The rows are grouped in 2 different ways at once. Each group adds its own fixed numbers to the row, and there is some noise. The rows also spread widely along 2 directions, which tell nothing about the answers.
In the rows, zero is written as 128.
Some rows, each with its group in each grouping after it:
[143 140 122 112 122 141 122 115 156 118 132 148 138 140 123 153 132 129
 118 120]
z_237 dako
[142 129 147 122 141 150 103 131 129  92 125 134 136 149 149 145 122 157
 107 142]
z_731 Kuzel
[134 123 129 137 118 160 152 103 141 104 112 141 146 119 121 136 141  95
 119 137]
z_531 bisad
[153 146 156 112 112 154 115 112 129 131 140 140 146 128 131 145 136 153
 126 135]
z_731 Kuzel
[148 100 109 104 176 141 112 153 153  68  75 132 100 149 159 130 115 130
 105 130]
z_485 Ris
[167 117 101 128 142 146 111 145 166  99 117 143 109 131 141 125 129 136
 121 129]
z_237 Ris
[124 127 101 101 110 162 151 122 143  83 119 163 135  83 115 157 123 114
  99 148]
z_485 bisad
[134 104 130 121 147 129 135 107 118 115 115 142 131 140 133 136 126 127
 127 124]
z_531 nete
[142 124 102 118 115 156 127 134 135  91 141 173 129 113 121 158 110 153
 116 136]
z_237 nete
[127 135 122  85 130 125 138 108 138 113 110 142 131 126 121 150 133 118
 108 121]
z_485 dako
[125 128 104 104 123 162 139 125 146  74 105 159 129  99 128 155 123 117
 103 148]
z_485 bisad
[150 142 177 115 168 130  92 111 126 134 100 124 134 183 165 122 125 163
 143 111]
z_731 Kuzel
[148 142 141 123 128 161 111 100 159 117 119 157 119 130 134 138 126 127
 139 136]
z_237 Kuzel
[130 134 121 110 120 130 122 139 116 102 126 128 151 140 122 166 137 159
  94 132]
z_731 dako
[143 140 119 111 135 131 123 108 148 112 127 151 146 140 126 142 129 128
 121 124]
z_237 dako
[136 151 136 125 141 147 119 100 142 118  99 143 138 157 151 123 125 125
 152 132]
z_237 bisad

New rows. What belongs after each?
[142 149 123 119 139 138 125 115 145 122 117 143 139 151 126 145 130 132
 117 120]
z_237 dako
[135 122 127  95 152 149 117 117 150  79  96 144 111 133 167 135 113 130
 114 135]
z_485 Kuzel
[134 137 118 122 118 141 126 112 151 107 118 150 142 138 120 157 134 126
 117 120]
z_237 dako
[145 135 123 121 101 176 124 115 159  98 146 165 123  96 125 153 124 121
 120 147]
z_237 Kuzel
[130 120 110 105 117 174 127 127 153  69 129 165 115  77 125 160 124 114
  99 150]
z_485 Kuzel
[149 153 167  99 152 104 109 112 101 156 108 106 157 188 143 140 135 162
 130 105]
z_731 dako
[140 129 149 117 165 142  88 126 125  88  98 123 135 182 173 140 109 165
 131 134]
z_731 Kuzel
[143 143 121 113 115 150 127 117 146 128 139 159 148 119 110 149 135 119
 120 122]
z_237 dako
[167 126 103 128 132 147 123 144 164 115 125 153 115 122 133 124 129 130
 122 138]
z_237 Ris
[159 105 120  96 130 134 136 140 153 110 116 147 111  97 130 135 134 115
 104 133]
z_485 Ris
[140 150 129 128 121 162 129 104 148 113 118 152 144 122 129 134 124 122
 140 134]
z_237 bisad
[145 146 121 124 123 163 124 105 157 105 119 156 143 117 132 137 120 122
 131 142]
z_237 bisad
[140 125  98 116  97 151 135 120 154  92 134 159 144  99 105 164 127 115
 104 137]
z_237 dako
[144 130 103 125  80 190 141 128 164  86 165 186 122  59 104 159 130 115
  98 161]
z_237 Kuzel
[128 118  91 131  78 175 143 155 131  59 157 163 159  74  96 177 141 146
  67 171]
z_731 bisad
[148 146 140 129 122 162 118 106 162 121 127 161 131 124 146 134 121 124
 146 132]
z_237 Kuzel
[136 156 156  89 103 145 150  79 139 181 130 160 143  81 114 137 137 105
 146 121]
z_485 bisad
[129 135 134 112 125 130 127 124 117 112 123 127 148 147 125 155 131 156
 104 123]
z_731 dako
[152 140 113 124 106 181 125 119 157  86 150 169 124  95 124 160 124 125
 122 149]
z_237 Kuzel
[144 130 120 130 121 166 115 120 163  83 122 163 123 124 139 138 120 127
 124 154]
z_237 Kuzel
[143 131 138 126 134 157 105 139 133  84 125 139 136 134 152 145 124 156
 105 146]
z_731 Kuzel
[142 124 110 116 101 159 137 134 137  99 142 184 125  98 109 150 121 157
 116 140]
z_237 nete
[141 148 160 119 152 127 109 108 118 122  93 118 159 177 162 126 123 161
 143 127]
z_731 bisad
[129 140  98 131 128 176 129 121 159  71 125 161 140 125 132 144 119 126
 114 146]
z_237 bisad
[134 119 128 121 135 131 140 108 133 102 109 126 147 154 125 147 142 105
 118 126]
z_531 dako
[146 161 152 120 106 152 140  76 146 168 141 162 156 104 117 132 146 114
 163 130]
z_237 bisad
[140 123  70 131  72 180 145 145 162  61 163 171 141  62  84 180 136 118
  79 159]
z_237 dako
[162 162 199 107 145 128 103  82 108 184 120 124 149 159 151 130 140 157
 155 106]
z_731 Kuzel
[131 118 105  90 109 149 142 133 125 105 126 177 110  81 107 166 120 135
 110 143]
z_485 nete
[144 139 119 133 130 162 131 113 155  89 109 152 140 137 134 133 117 124
 132 145]
z_237 bisad
[133 125  98 127 137 155 118 136 153  73 113 148 138 138 132 152 117 132
 102 138]
z_237 dako
[129 114  98 104 102 181 132 137 156  62 129 178 109  64 125 170 121 121
  86 159]
z_485 Kuzel
[168 117 102 131 123 153 125 138 160 111 139 152 113 106 128 132 141 125
 119 140]
z_237 Ris
[180 153 164 116 158 115  99  96 150 191 108 122 124 168 160  98 147 126
 174 104]
z_237 Ris
[141 150 161  79 148 113 124  86 137 165  98 126 138 150 142 131 127 119
 139  90]
z_485 dako
[142 138 138 128 126 159 114 119 132  89 128 147 133 120 135 144 132 161
 111 148]
z_731 Kuzel
[153 136 130 110 112 148 126 112 135 128 132 173 133 115 126 149 122 157
 138 122]
z_237 nete
[137 142 127 129 106 159 135 130 125 111 130 142 154 120 122 151 133 148
 111 141]
z_731 bisad
[135 130 128  97 100 169 138 115 155 109 135 170 116  67 125 148 129 115
 114 150]
z_485 Kuzel
[129 130 145 135 143 140 140  96 137 124 104 135 153 145 137 130 140  95
 144 133]
z_531 bisad
[143 135 160 126  95 157 147  89 138 140 151 151 126  95 121 137 155  91
 128 134]
z_531 Kuzel
[139 140 139 114 123 142 127 113 128 119 119 141 158 138 133 135 129 151
 119 130]
z_731 bisad
[136 145 137 121 117 146 123 123 113 109 120 134 157 128 139 145 135 148
 116 140]
z_731 bisad
[139 132 132  83  92 140 143 109 123 151 127 170 119  80 112 164 129 141
 130 127]
z_485 nete
[122 110  82  99 106 149 146 143 149  60 128 165 129  85 100 176 123 122
  70 150]
z_485 dako
[153 142 137 118 113 170 123  99 158 126 145 171 121 110 133 138 138 121
 139 136]
z_237 Kuzel
[157 119 120  98 122 134 140 138 153 136 125 149 113  82 118 134 143 116
 112 138]
z_485 Ris
[134 121 109 119 154 146 105 140 135  82  97 145 120 159 145 147 106 170
 132 133]
z_237 nete
[158 147 151 104 110 137 130  97 132 182 136 166 132 115 120 139 137 150
 157 108]
z_237 nete
[139 147 119 110 121 140 126 112 153 119 126 147 140 131 120 146 134 126
 125 117]
z_237 dako
